The rows of each matrix lie in a flat space through zero, up to rounding. After each matrix: how many dimensions does the smallest such space have?
(in the rows, 128 means zero)

[[151 141 105 137 141 131 124 101 112 149 123 119 136 126 109 122]
 [141 144 129 146 119 117  94 118 142 137 126 114 147  90 130 118]
 [105 129 144 141 110 126 129 124 106 117 160 147 123 125 130 126]
 [137 146 141 133 132 128 125 143 134 124 125 110 102 125 112 150]
 [141 119 110 132 184 136 112 136 110 113 128 151 115 164 142 122]
 [131 117 126 128 136 133 137 143 137 117 145 146 117 138 132 133]
 [124  94 129 125 112 137 170 142 107 128 118 138 114 160  95 145]
 [101 118 124 143 136 143 142 181 144 134 128 140 114 144 158 128]
 [112 142 106 134 110 137 107 144 137 143 128 115 137 120 161 111]
 [149 137 117 124 113 117 128 134 143 150 127 160 136 126 115 110]
 [123 126 160 125 128 145 118 128 128 127 198 171 123 101  98 121]
 [119 114 147 110 151 146 138 140 115 160 171 225 132 138  94  89]
 [136 147 123 102 115 117 114 114 137 136 123 132 127 109 129 116]
 [126  90 125 125 164 138 160 144 120 126 101 138 109 145 117 142]
 [109 130 130 112 142 132  95 158 161 115  98  94 129 117 180 125]
 [122 118 126 150 122 133 145 128 111 110 121  89 116 142 125 159]]
	12

[[ 70 148 231  95 154 135 147 138 154 168 228  69 137  58 139 108]
 [148 149 143 120 141 169 130 151  68 123 146 116 131 137 135 139]
 [231 143 146 161 140 132 127  79 139 125  71 101 140 140 145 180]
 [ 95 120 161 109 122 116 132 154 130 134 154 136 123  99 126 110]
 [154 141 140 122 121 115 131 130 127 133 130 115 127 133 147 147]
 [135 169 132 116 115 134 146 147 106 157 140 118 163 110 102 121]
 [147 130 127 132 131 146 129 126 112 130 117 123 124 122 129 139]
 [138 151  79 154 130 147 126 128  95 113  92 145 135 165 116 122]
 [154  68 139 130 127 106 112  95 178 114 105 130  98 121 153 155]
 [168 123 125 134 133 157 130 113 114 138 110 113 109 110 133 159]
 [228 146  71 154 130 140 117  92 105 110  81 109 117 200 165 194]
 [ 69 116 101 136 115 118 123 145 130 113 109 160 131 133 116  83]
 [137 131 140 123 127 163 124 135  98 109 117 131 229 146  81  90]
 [ 58 137 140  99 133 110 122 165 121 110 200 133 146 166 137  88]
 [139 135 145 126 147 102 129 116 153 133 165 116  81 137 157 160]
 [108 139 180 110 147 121 139 122 155 159 194  83  90  88 160 146]]
	9

[[164 116 132 172 121  71  71 140 125  77 137 157 160  59 194 140]
 [116 141 124  97  90 136 144 114 120  81 129 124 134 128 131  97]
 [132 124 100 166 139 168  94 125 128 173 132 112 115 136 105 133]
 [172  97 166  99 148  41 203 213 151 143 159  85 209 111 177 110]
 [121  90 139 148  56 114 162 165 189 199 158  65 181 176 114 136]
 [ 71 136 168  41 114 146 177  83 168 132 108 110 109 189 107 159]
 [ 71 144  94 203 162 177 116 105  76 187 142 148  11 191 122 139]
 [140 114 125 213 165  83 105 160 101 145 148 161 110 107 180 146]
 [125 120 128 151 189 168  76 101 150 190 102 138 104 134  95 190]
 [ 77  81 173 143 199 132 187 145 190 156 123 124 204 151 164 176]
 [137 129 132 159 158 108 142 148 102 123 119 171 120 115 124 126]
 [157 124 112  85  65 110 148 161 138 124 171  44 169 128 151  72]
 [160 134 115 209 181 109  11 110 104 204 120 169  27 112 127 208]
 [ 59 128 136 111 176 189 191 107 134 151 115 128 112 188 104 133]
 [194 131 105 177 114 107 122 180  95 164 124 151 127 104  64 100]
 [140  97 133 110 136 159 139 146 190 176 126  72 208 133 100 138]]
	8

[[125 121 128 101 148 125 154 131 124 152  97 131  98 100  92 107]
 [121 136 133 135 125 124 103 130 136 124 156 123 154 154 157 138]
 [128 133 133 152 118 126 109 134 139 105 150 134 158 142 149 131]
 [101 135 152 101 165 107 148 127 130 161 100 136 110 118 115 121]
 [148 125 118 165  93 135 107 127 117  92 145 132 144 142 160 144]
 [125 124 126 107 135 119 129 122 104 154 110 128  98 132 142 132]
 [154 103 109 148 107 129 110 140 101 125 123 168 109 140 196 114]
 [131 130 134 127 127 122 140 133 127 113 111 124 126  98  86 115]
 [124 136 139 130 117 104 101 127 103 120 129 124 132 141 156 140]
 [152 124 105 161  92 154 125 113 120  99 143 120 131 142 144 158]
 [ 97 156 150 100 145 110 123 111 129 143 135  86 138 139 102 156]
 [131 123 134 136 132 128 168 124 124 120  86 143 102  91  90 123]
 [ 98 154 158 110 144  98 109 126 132 131 138 102 152 136 114 139]
 [100 154 142 118 142 132 140  98 141 142 139  91 136 149 109 175]
 [ 92 157 149 115 160 142 196  86 156 144 102  90 114 109  40 176]
 [107 138 131 121 144 132 114 115 140 158 156 123 139 175 176 155]]
	6

[[ 70 183 191 172 175 159 161  83  62  90  70  92  80  53 177 143]
 [183 148  97  95  93 100 133 116 109 186  98 132 148 143 159  74]
 [191  97  57  81  79  78 102 114 138 200 124 140 138 175 158  93]
 [172  95  81 132 114  93  76  98 143 145  58 129 124 156 117 138]
 [175  93  79 114 104  81  79 110 183 146  77 167 173 166  86 123]
 [159 100  78  93  81  96  84 153 104 116 108 122 120 149  96 147]
 [161 133 102  76  79  84 134 107 142 167 129 164 170 135 162  70]
 [ 83 116 114  98 110 153 107 150 129  91 133  87  92  74  97 159]
 [ 62 109 138 143 183 104 142 129 134 121 167 192 156 143  89 194]
 [ 90 186 200 145 146 116 167  91 121  76  86 182 183  79 134 105]
 [ 70  98 124  58  77 108 129 133 167  86 217 161 141  90 141 123]
 [ 92 132 140 129 167 122 164  87 192 182 161 179 172 121 152 107]
 [ 80 148 138 124 173 120 170  92 156 183 141 172 164 106 144 120]
 [ 53 143 175 156 166 149 135  74 143  79  90 121 106  51 146 150]
 [177 159 158 117  86  96 162  97  89 134 141 152 144 146 228  49]
 [143  74  93 138 123 147  70 159 194 105 123 107 120 150  49 167]]
	8

[[222  86 111 164  95 171 158 206 218 139  84 113  89 156 161  94]
 [ 86  78 164 175 116 153  86  57 124 122 152 112 152 106 199 154]
 [111 164 121 107 136 119 122 109 114 144 129 140 127 136  99 129]
 [164 175 107  90 154 102 168 175 241 142  75  64 121 189 125 133]
 [ 95 116 136 154 141 111 131 120  55 101 147 144 154  87 141 140]
 [171 153 119 102 111 143 136 152 223 145 118 104  96 167 111 136]
 [158  86 122 168 131 136 136 182 189 108  91 130 113 149 180 106]
 [206  57 109 175 120 152 182 181 113 161  48  83 144 129 183  56]
 [218 124 114 241  55 223 189 113 140 210  92  54 135  96 204 143]
 [139 122 144 142 101 145 108 161 210  75 181 152  87 125 134 179]
 [ 84 152 129  75 147 118  91  48  92 181 112 131 144 156  95  96]
 [113 112 140  64 144 104 130  83  54 152 131  84 168 118  93 103]
 [ 89 152 127 121 154  96 113 144 135  87 144 168 120 132 117 147]
 [156 106 136 189  87 167 149 129  96 125 156 118 132  76 157 155]
 [161 199  99 125 141 111 180 183 204 134  95  93 117 157 120 156]
 [ 94 154 129 133 140 136 106  56 143 179  96 103 147 155 156 127]]
	7

[[116 132 127 100 147 148 127 128 101  99 143 146 107 163 161 142]
 [132 131 145 108 109 115 116 143 129  95 107 130 135 145  85 134]
 [127 145 110 121 136 133 141 113 117 140 163 132 115 138 154 129]
 [100 108 121  74 148 100 159  95 165 159  82  94  95 110  97  90]
 [147 109 136 148  86 106 115 143 157 151 111 107 137  90  65 113]
 [148 115 133 100 106 162  97 152 100 114 146 159 116 148 159 153]
 [127 116 141 159 115  97  75 166 176 162  76 148 133 120 102  88]
 [128 143 113  95 143 152 166  94  97 117 163 121 125 137 166 153]
 [101 129 117 165 157 100 176  97 146 137 131  81 118 101  94 103]
 [ 99  95 140 159 151 114 162 117 137 100 103  77 118  99  75 118]
 [143 107 163  82 111 146  76 163 131 103  55 168 159 146 141 148]
 [146 130 132  94 107 159 148 121  81  77 168 120 129 142 123 175]
 [107 135 115  95 137 116 133 125 118 118 159 129  68 164 113 111]
 [163 145 138 110  90 148 120 137 101  99 146 142 164 138 127 170]
 [161  85 154  97  65 159 102 166  94  75 141 123 113 127  77 168]
 [142 134 129  90 113 153  88 153 103 118 148 175 111 170 168 145]]
	7

[[140 115 138 147 141 131 128 136 132 122  83 145 142  99 112 140]
 [115 114 137 129 130 133 136 133 145 139 134 121 133 116 128 125]
 [138 137 138 106 124 131 118  88 109 100 129 122 143 152 131 129]
 [147 129 106 174 141 119 130 182 132 145  86 159 109  92 114 140]
 [141 130 124 141 134 126 125 138 122 124 105 140 127 118 122 133]
 [131 133 131 119 126 124 119 115 116 115 115 136 133 135 121 134]
 [128 136 118 130 125 119 121 136 122 129 117 143 119 128 118 137]
 [136 133  88 182 138 115 136 226 137 176 123 145  81  94 136 114]
 [132 145 109 132 122 116 122 137 120 130 124 144 111 135 121 138]
 [122 139 100 145 124 115 129 176 130 156 140 137  94 124 132 122]
 [ 83 134 129  86 105 115 117 123 124 140 168 118 115 155 129 118]
 [145 121 122 159 140 136 143 145 144 137 118 130 128 106 130 132]
 [142 133 143 109 127 133 119  81 111  94 115 128 150 145 124 137]
 [ 99 116 152  92 118 135 128  94 135 124 155 106 145 143 132 121]
 [112 128 131 114 122 121 118 136 121 132 129 130 124 132 126 122]
 [140 125 129 140 133 134 137 114 138 122 118 132 137 121 122 142]]
	5

[[141 132 152 151 137 129 177 119 134 125 110 120 129 106 132 139]
 [132 137 130 127 137 112 139 124 119 151 113 135 134 120 119 134]
 [152 130 101 103 109 159 107 110 125 153 180 112 108 165 138  95]
 [151 127 103 106 107 164 108 111 129 144 182 109 107 165 141  95]
 [137 137 109 107 125 124 110 120 116 163 142 131 125 145 121 116]
 [129 112 159 164 124 158 168 130 155  68 127 108 122 110 151 135]
 [177 139 107 108 110 168 141  91 124 177 185 101 102 163 142  90]
 [119 124 110 111 120 130  91 134 125 128 144 132 126 146 126 119]
 [134 119 125 129 116 155 124 125 139 109 154 114 117 141 142 115]
 [125 151 153 144 163  68 177 128 109 171  55 153 155  82  99 165]
 [110 113 180 182 142 127 185 144 154  55  81 124 139  79 139 163]
 [120 135 112 109 131 108 101 132 114 153 124 142 134 136 114 127]
 [129 134 108 107 125 122 102 126 117 155 139 134 127 144 120 118]
 [106 120 165 165 145 110 163 146 141  82  79 136 144  87 127 161]
 [132 119 138 141 121 151 142 126 142  99 139 114 120 127 142 125]
 [139 134  95  95 116 135  90 119 115 165 163 127 118 161 125 104]]
	3

[[ 95 122 135 111 116 131 133 115 129  95 105 124 157 140 114 133]
 [122 118 149 185 172 159 175 185 153 159 150 127  83 141 134 107]
 [135 149 115 110 111 123 116 129 116 122 133 137 132 130 122 123]
 [111 185 110  86 123 127 118 109 108  77 129  96 175 154 103 124]
 [116 172 111 123  68 166 140 169 121 102 136  91 145 130 134 130]
 [131 159 123 127 166 118 129 138 121 113 149 119 130 157 106 101]
 [133 175 116 118 140 129 124 134 121 107 144 100 144 144 110 111]
 [115 185 129 109 169 138 134 125 164 106 140 132 140 141  76 122]
 [129 153 116 108 121 121 121 164 179 155 149 194 120 146  63 126]
 [ 95 159 122  77 102 113 107 106 155  51 113 132 181 137  67 149]
 [105 150 133 129 136 149 144 140 149 113 126 101 149 141 106 126]
 [124 127 137  96  91 119 100 132 194 132 101 182 147  97  56 125]
 [157  83 132 175 145 130 144 140 120 181 149 147  67 111 186 148]
 [140 141 130 154 130 157 144 141 146 137 141  97 111 101 152 149]
 [114 134 122 103 134 106 110  76  63  67 106  56 186 152 146 114]
 [133 107 123 124 130 101 111 122 126 149 126 125 148 149 114 122]]
	9
